There are 3 ways to turn a row about zero (a turn may also mirror it). The second row of each pair is the first, turned, with some noise. The first 27 pairs use one turn. New pairs use 2 turns, one after the other, and a turn may come again.
Some pairs, each with its turns in order after it:
[0.950 0.034 1.671 1.586 -1.220 2.681 -2.536 0.755]
[-2.983 0.515 -1.481 -3.006 1.572 -0.876 0.366 1.066] : Q874

[5.363 0.454 0.347 -2.417 1.377 -0.272 -1.676 -0.814]
[1.942 0.155 0.846 0.726 4.929 0.597 1.251 3.269] : Q874

[0.505 3.325 1.938 -1.209 1.735 -1.673 0.243 -2.157]
[0.545 1.617 1.692 -2.310 2.969 1.551 2.507 0.119] : Q969

[1.361 0.870 -4.098 2.876 -0.235 -0.043 0.367 -0.640]
[1.940 1.027 1.312 2.135 1.523 0.932 -3.591 -0.841] : Q525

[0.589 0.559 0.630 0.661 -4.447 0.779 2.771 -1.740]
[0.968 1.606 -0.797 -1.843 -2.548 -3.808 1.938 -0.026] : Q969

[-1.219 -0.702 1.596 2.363 -0.727 -1.741 0.749 -3.094]
[2.047 0.260 -2.054 -1.481 0.906 -1.254 1.326 -3.063] : Q969

[0.039 1.400 1.793 -0.590 1.695 1.817 -1.647 -1.023]
[1.546 1.005 -2.471 -0.582 -0.897 0.764 1.718 -0.287] : Q525

[2.994 1.086 1.826 0.133 -0.035 -1.947 0.972 0.363]
[0.222 -0.072 2.315 -0.486 1.828 2.772 -0.858 1.180] : Q874

[-2.834 -0.137 -0.012 -1.343 1.509 -1.945 0.886 -0.619]
[1.319 -0.310 -1.025 2.646 -0.966 0.603 -1.298 -2.204] : Q874

[0.931 1.363 2.952 -0.202 0.795 1.911 0.796 2.474]
[-3.545 0.858 1.813 1.102 -0.456 0.092 1.924 -0.386] : Q969

[1.382 2.017 0.590 -0.707 -2.264 -0.030 1.294 0.806]
[0.117 0.432 1.882 -0.471 -1.443 -1.512 2.073 1.223] : Q969

[-0.713 -1.720 0.530 5.155 -1.493 -0.419 -0.525 -3.126]
[2.955 1.188 -2.737 0.326 -0.689 -1.719 -0.124 -4.756] : Q969

[-1.906 -1.101 0.402 -2.003 0.017 3.055 -1.910 0.299]
[-3.083 -0.023 -0.005 -0.124 1.473 -1.588 -3.041 0.430] : Q969

[0.528 -2.550 1.603 -1.171 1.287 1.053 -0.569 1.368]
[-0.854 -1.127 -0.925 0.444 1.387 -0.046 3.318 0.209] : Q525

[0.008 -1.477 -1.745 -0.403 -1.047 -1.255 -2.105 0.778]
[1.525 -0.742 -2.145 -0.773 -0.719 0.858 1.641 0.578] : Q874

[-0.552 1.550 -0.924 0.830 2.453 0.666 1.443 -0.484]
[2.435 -0.305 -1.369 -0.205 0.356 -1.880 -1.181 -0.530] : Q525

[-0.815 -0.795 1.571 0.485 0.097 -0.214 0.908 -3.449]
[1.183 -0.272 0.492 -0.528 0.629 -1.837 -3.230 -1.261] : Q874

[2.112 -0.701 1.499 -0.519 0.562 2.176 -0.570 3.447]
[-0.694 0.126 -0.950 -1.387 3.612 1.266 2.795 0.005] : Q525

[-1.062 -0.258 -1.450 -0.253 -1.592 -0.739 -0.871 -0.338]
[-1.015 1.318 1.204 1.004 -0.749 -0.013 -0.514 0.672] : Q525

[-1.321 0.209 1.805 1.435 0.977 1.054 -2.785 -1.823]
[-0.118 1.494 0.549 0.158 2.380 -0.345 -1.534 -3.007] : Q969

[1.586 0.973 1.388 1.638 -0.057 -1.912 1.047 0.489]
[0.124 0.607 1.748 -0.955 0.419 2.425 -1.503 0.728] : Q874

[-2.791 -1.069 0.806 0.717 -1.823 3.176 0.135 -0.040]
[-2.427 0.267 -0.849 -1.019 -1.143 -2.493 -2.098 -1.679] : Q969

[-1.485 -0.135 -0.190 1.771 1.354 -0.621 -0.912 0.792]
[-1.110 0.432 -1.628 1.261 0.369 -1.478 -0.985 -0.636] : Q525

[-3.202 -0.211 -1.565 -1.349 1.173 -1.088 -3.304 0.188]
[-1.511 2.217 -1.705 2.759 -1.712 -1.839 0.087 2.247] : Q525

[-0.181 1.661 3.073 1.176 0.107 0.337 -2.818 -0.906]
[-0.723 0.883 -3.224 -0.743 -2.090 1.934 0.531 -1.745] : Q525

[2.608 -1.445 0.067 -1.321 1.905 0.871 0.250 -2.000]
[1.473 -0.243 0.569 1.236 2.024 -1.922 -0.893 2.511] : Q874

[-0.704 1.162 -0.323 -1.805 0.241 2.401 -1.624 -0.399]
[-1.082 0.338 -1.216 0.915 1.573 -1.769 1.731 -1.298] : Q874

New pairs. What belongs after each?
[1.328 -1.451 3.603 0.275 0.597 2.371 -0.478 -0.527]
[0.839 -0.412 -1.293 0.110 -1.370 -2.347 -3.351 -1.013] : Q969 Q525

[0.481 -0.300 2.088 2.248 -2.538 -0.054 -2.090 -0.280]
[1.727 2.086 0.960 0.378 -2.486 -1.172 0.863 -1.965] : Q525 Q525

[1.127 -0.011 2.015 0.197 2.469 -2.061 0.653 1.330]
[-1.560 0.421 1.638 0.822 -1.509 -2.238 -1.930 0.771] : Q969 Q874

[-0.646 -2.010 0.449 0.340 -1.827 3.276 -0.516 2.207]
[-0.523 -3.907 -1.655 -1.878 -0.625 -0.864 -0.745 0.494] : Q874 Q969

[2.484 1.748 -0.149 -0.480 3.409 1.581 -3.246 1.379]
[-2.690 2.462 2.174 0.743 0.221 0.921 -0.133 -4.038] : Q969 Q969

[2.345 0.530 -1.474 1.924 -0.474 3.583 0.524 -0.420]
[-0.815 1.771 0.850 -2.999 0.524 1.146 1.934 -2.607] : Q969 Q874

[2.694 0.478 0.996 1.601 1.668 0.073 0.830 0.287]
[-0.284 2.450 -0.017 -1.330 -2.440 0.406 0.825 -1.187] : Q969 Q969

[-1.976 3.022 -2.415 -0.261 -0.073 2.458 0.876 1.781]
[-2.214 2.873 0.440 -1.937 -2.049 0.788 3.027 0.255] : Q969 Q525

[0.089 -2.094 3.099 -0.054 -1.606 -0.576 2.005 0.024]
[-2.368 0.009 -0.041 2.144 -0.670 0.310 3.340 -0.064] : Q874 Q525

[-1.775 5.960 4.485 -2.180 -0.806 0.774 2.575 -0.198]
[-4.243 -1.574 -0.024 -5.222 2.619 -0.538 3.647 1.592] : Q969 Q969

[4.575 -1.789 1.417 1.036 0.107 0.951 -0.252 -1.881]
[-2.027 -0.804 -3.055 -0.781 2.569 -0.445 1.545 3.099] : Q874 Q525

[1.439 -1.693 1.552 1.943 0.335 -2.051 0.326 1.353]
[-1.992 -0.461 1.975 1.645 -0.488 -1.234 -2.098 0.828] : Q874 Q969

[1.020 0.179 0.932 1.563 1.375 1.775 2.929 -1.214]
[2.706 -0.860 0.610 0.039 1.904 -0.919 -0.969 2.403] : Q525 Q874

[2.387 -3.035 -1.522 0.033 -0.227 -1.808 2.475 0.723]
[-2.132 -0.935 -1.962 3.058 1.768 0.360 0.343 -2.274] : Q525 Q969

[0.323 -1.244 1.196 0.901 1.319 0.799 1.277 -2.216]
[1.992 1.184 0.317 0.447 0.045 -1.063 -2.156 0.681] : Q969 Q525

[-1.412 -0.733 2.577 1.345 1.399 0.231 -1.385 -2.487]
[-0.006 1.589 -1.890 2.644 -0.989 0.916 -0.848 2.171] : Q874 Q525

[-2.462 -2.516 2.051 -4.230 -2.263 0.768 1.449 1.239]
[-2.312 -3.123 -1.014 -3.091 -0.199 -1.177 4.085 0.300] : Q525 Q969

[1.491 -2.360 2.414 -3.447 1.802 -1.709 0.371 -3.124]
[-1.156 -0.947 -1.165 0.222 -1.215 5.910 -0.051 1.289] : Q969 Q969

[-0.559 0.975 -0.534 -0.299 0.769 0.211 -1.679 -0.771]
[-0.673 0.544 -0.771 0.531 1.847 -0.092 0.034 0.248] : Q969 Q874

[2.502 -0.627 1.565 0.658 -0.653 1.200 -0.857 0.643]
[-0.777 0.032 -1.131 -0.185 1.250 -2.102 1.540 1.393] : Q874 Q525

[0.638 -2.415 -0.219 2.326 1.035 -0.925 -1.967 0.888]
[-0.014 2.417 -1.173 -0.094 -2.194 -1.902 -1.239 0.221] : Q525 Q874

[2.165 0.749 0.926 -2.884 0.500 0.118 -0.631 1.475]
[-2.555 -1.252 0.693 0.634 -0.691 1.118 1.592 -1.892] : Q969 Q969

[0.330 -2.693 -0.947 1.352 -0.987 -1.290 -1.326 -1.105]
[1.037 -1.573 0.279 0.048 0.514 0.658 2.989 1.533] : Q874 Q874

[0.027 -3.315 -2.361 -0.354 -0.074 1.530 0.488 0.893]
[0.171 0.741 -2.415 -2.024 -2.337 0.364 2.278 0.658] : Q969 Q874

[-1.033 -0.705 -2.297 -2.248 -0.624 -4.444 -2.686 0.358]
[0.910 3.672 -1.917 1.869 -3.204 -0.025 -0.354 2.897] : Q874 Q969

[0.490 2.079 -0.602 0.439 0.366 1.918 -0.975 -0.768]
[0.199 1.474 -1.516 -1.785 -1.125 0.894 0.056 -0.060] : Q969 Q525

[1.188 1.096 0.736 -0.047 3.993 1.193 -1.835 -1.344]
[1.990 1.221 -0.770 1.350 -3.241 1.451 -0.949 2.316] : Q525 Q969

[0.320 2.807 0.447 0.411 -1.584 2.593 -0.497 1.129]
[-0.225 -0.344 2.267 -1.548 1.179 -1.978 1.723 -1.389] : Q969 Q969

[2.885 0.751 -0.116 0.906 -1.248 0.419 -0.192 2.145]
[-1.584 0.001 1.614 -2.500 -0.623 1.190 -1.199 -0.155] : Q969 Q874

[-0.853 -1.490 2.921 -0.110 -1.290 -3.993 -1.855 0.289]
[2.569 -0.635 0.245 1.308 -0.635 -0.319 -3.684 3.198] : Q969 Q874

[1.067 -1.690 -0.729 3.263 -0.919 -1.342 1.982 1.180]
[0.350 0.343 -3.413 0.215 0.695 -1.588 -2.872 0.408] : Q525 Q874

[-1.349 0.187 -0.460 -2.453 -1.133 -0.170 0.506 4.868]
[-2.357 -3.038 1.587 -2.031 1.220 2.653 1.106 0.475] : Q525 Q969

[-0.211 -4.061 -2.791 -0.248 -1.209 2.540 1.149 2.470]
[-4.215 -1.074 4.196 -0.662 1.295 -1.290 -0.933 0.214] : Q874 Q525

[-1.201 1.557 0.885 -1.450 -0.474 0.974 1.169 0.261]
[-0.841 0.226 0.098 -1.406 -1.158 -1.756 1.056 1.193] : Q969 Q525

[0.030 -0.781 0.670 -1.778 -0.935 1.662 -3.128 0.426]
[1.709 0.115 -0.042 2.661 -2.584 -0.689 0.160 0.675] : Q874 Q874

[0.824 1.151 0.014 1.784 0.962 -0.765 -1.251 2.813]
[-1.721 -0.347 0.428 -2.390 0.411 -1.534 -2.068 0.291] : Q969 Q874

[2.818 0.784 -1.454 -1.484 3.735 0.236 -2.312 -1.192]
[-4.057 3.418 -0.193 1.090 1.503 -0.218 0.721 1.300] : Q969 Q874

[-0.628 1.012 1.134 0.642 1.911 -0.506 -1.535 -0.526]
[2.065 -0.434 -1.475 0.313 -0.859 -0.297 0.961 -0.809] : Q969 Q525

[1.237 -1.368 0.263 -2.690 2.698 -0.822 1.229 0.227]
[-2.080 0.768 -0.195 2.390 -2.646 -0.722 0.821 1.379] : Q969 Q874

